There are 4 hidden switches. A switch that is on adds its own fixed numbers to the row, and there is some noise. The rows also spread widely along 4 directions, which tell nothing about the answers.
In the rows, 128 means zero.
Known rows, each followed by its switches (1 for on, 0 for off):
[173 129  89 120 105 139 133 100  82 185 152 128 146]	0 1 1 0
[188 116  94 120  85 138 130 112 102 182 123 126 152]	0 1 1 0
[121 125 125  97 127 141 106  84 134 154 184 154 110]	0 0 0 0
[150 125 110  99 103 106 128  97 111 174 143 132 143]	0 1 1 0
[141 133 103 108 102 104 109  92 118 154 153 129 121]	0 1 1 0
[146 106 100  99  98 149 117  92 120 176 157 153 156]	0 0 0 1
[142 135 103 111 116 116 127  81 109 173 169 129 139]	0 1 1 0
[155 149 101  95 132 177 141  75  77 186 244 172 144]	1 0 1 0
[149 102 100 107 104 124 124  96 131 174 131 124 136]	0 1 0 0
[183 138 123  84 102 150 132 108 125 136 134 164 121]	1 0 0 0
[114 156 137  81 119 127 125  89 106 146 189 162 115]	0 0 1 0
[188 159  91 107 126 138 101  67  99 138 207 149 101]	1 1 1 0

New rows, each followed by its switches (1 for on, 0 for off):
[206  97  79 109  93 153 133  96 126 189 133 132 153]	1 1 0 0
[149 116 107 104  98 116 127 104 128 165 117 142 131]	0 1 0 0
[154 131 120  79 112 155 132 100 115 157 161 176 137]	1 0 0 0
[157 143 118 109 102 152 137 114  93 158 170 153 134]	0 0 1 0
[105 138 136  86 119 125 125  86 109 163 179 158 132]	0 0 1 0
[118 132 107  99 110 101 101  61 132 153 186 130 114]	0 1 1 0
[129 150 132  64 102 128 132  92 111 155 165 174 146]	1 0 1 0
[140 115  96 110 103 118 119  83 121 183 159 125 146]	0 1 1 0
[152 161 101 111 122 136 129  88  76 166 186 143 123]	0 1 1 0
[120 145 122  69 139 159 142  76  94 166 217 191 130]	1 0 0 0
[138 145 128  66 105 146 156 104  91 189 170 178 170]	1 0 1 0
[145 116 114  96  83  93 112 109 139 155 103 119 140]	0 1 1 0
[119 107 126  83 109 142 152 120 115 193 131 165 165]	0 0 0 0
[175 120  76 123 115 161 132  99  88 183 156 136 134]	0 1 0 0
[191 146  90  97 119 156 134  91  87 162 164 164 127]	1 1 0 0
[167 134  68 118 117 154 116  73  83 175 183 147 134]	0 1 0 1
[160 146 113  90 118 156 124  88 102 151 203 158 130]	1 0 1 0
[179 162 107  81 118 163 121  84  84 131 179 194 133]	1 0 0 1
[133 140 132  73 102 138 136  94 106 168 168 173 154]	1 0 1 0
[113 119 121  85 105 117 103  75 137 152 165 168 141]	0 0 0 1
[137 158 150  84 108 123 142 119  89 129 137 174 125]	0 0 1 0
[128 127 135  87 114 141 126 108 122 157 142 165 126]	0 0 0 0
[130 148 113  63  91 124 125  85 106 164 171 183 179]	1 0 1 1
[152 143 121 101 101 131 132 117 107 151 149 152 139]	0 0 1 0
[130 112 123  82  78 118 117  96 135 160 115 165 161]	0 0 0 1
[142 142  91  77  83 105 126  72 106 191 157 161 187]	1 1 1 1
[153 125 119  80 108 156 137 103 121 167 164 175 140]	1 0 0 0
[123 137 148  85 101 108 111 100 127 135 146 152 122]	0 0 1 0
[128 152 112  95 106 123 118  77  98 150 207 165 143]	0 0 1 1
[161 135  90 103  98 130 119  93  89 159 136 151 144]	0 1 0 1
[120 133 152  56 116 114 109  90 159 116 147 176 111]	1 0 0 0
[107 144 133  85 106  81 112  84 119 141 151 152 124]	0 1 1 0
[104 131 133  82 100  73 107  75 144 147 147 141 132]	0 1 1 0
[106 121 147  75 110 112 110 100 137 133 139 162 118]	0 0 0 0
[164 134 102  95 138 181 132  83 100 167 227 170 115]	1 0 0 0
[175 143  92  87 118 147 136  97  91 166 154 162 136]	1 1 0 0
[158 128 105 101  87 133 123  91 100 159 159 155 155]	0 0 1 1
[187 125  95 115  96 173 139 112  81 174 148 160 156]	0 0 0 1
[149 138 104 107 113 120 124  91 103 169 160 138 137]	0 1 1 0
[ 75 155 150  71 127 107 125  77 115 149 199 168 116]	0 0 1 0
[180 135  97  90 109 134 122  93 119 149 151 154 124]	1 1 0 0
[133 114 108  98  95 153 146 104 100 200 143 169 184]	0 0 0 1
[178 140  90 111  94 127 105  89 101 136 141 151 121]	0 1 0 1
[142 131  96 111 107 117 118  81 112 172 178 129 133]	0 1 1 0
[144 119 114 105 105 134 125  96 117 161 160 139 130]	0 0 1 0
[162 110 102  96  81 117 139 126 123 175  78 145 156]	0 1 0 0
[156 135 108  71 101 158 144  93  93 189 166 191 175]	1 0 0 1
[163 139  87 105 104 123 113  86 101 155 145 153 131]	0 1 0 1
[161 143 111  99 110 156 117  92  94 141 163 169 126]	0 0 0 1
[156 141 105  90 106 145 111  74 105 167 200 166 160]	1 0 1 1
[134 143 115  67  98 128 117  69 111 152 186 181 157]	1 0 1 1
[159 128 110  99  85  97 114 106 124 141 113 132 133]	0 1 1 0
[122 127 135  62 111 131 129  99 138 149 155 181 131]	1 0 0 0
[142 116 133  89  80 119 133 116 118 162 113 144 156]	0 0 1 0
[134 130 140  86  98 111 109  97 130 132 148 147 127]	0 0 1 0
[115 134 132  92 110 116 116  86 127 152 181 144 128]	0 0 1 0
[161 148 118  92  97 151 140 113  81 148 128 179 142]	0 0 0 1
[107 137 146  50 127 127 129  83 133 148 175 188 126]	1 0 0 0
[133 120 133  91 107 143 131 105 124 155 155 162 132]	0 0 0 0
[140 143 112  86 128 157 132  75  97 182 236 168 136]	1 0 1 0
[174 134 103  88 112 129 122  97 116 155 146 160 121]	1 1 0 0
[145 120  97 112 101 112 107  84 120 167 159 118 131]	0 1 1 0
[144 121 123  99 105 143 134 112 118 162 143 156 131]	0 0 0 0
[ 99 146 133  80 106  95 118  78 119 154 156 151 127]	0 1 1 0
[168 125 123  98 107 146 123 120 119 130 138 152 107]	0 0 0 0
[151 149 126  94  92  96 129 117 108 147 105 145 134]	0 1 1 0
[158 154 107  76 113 127 129  94 102 144 144 175 122]	1 1 0 0
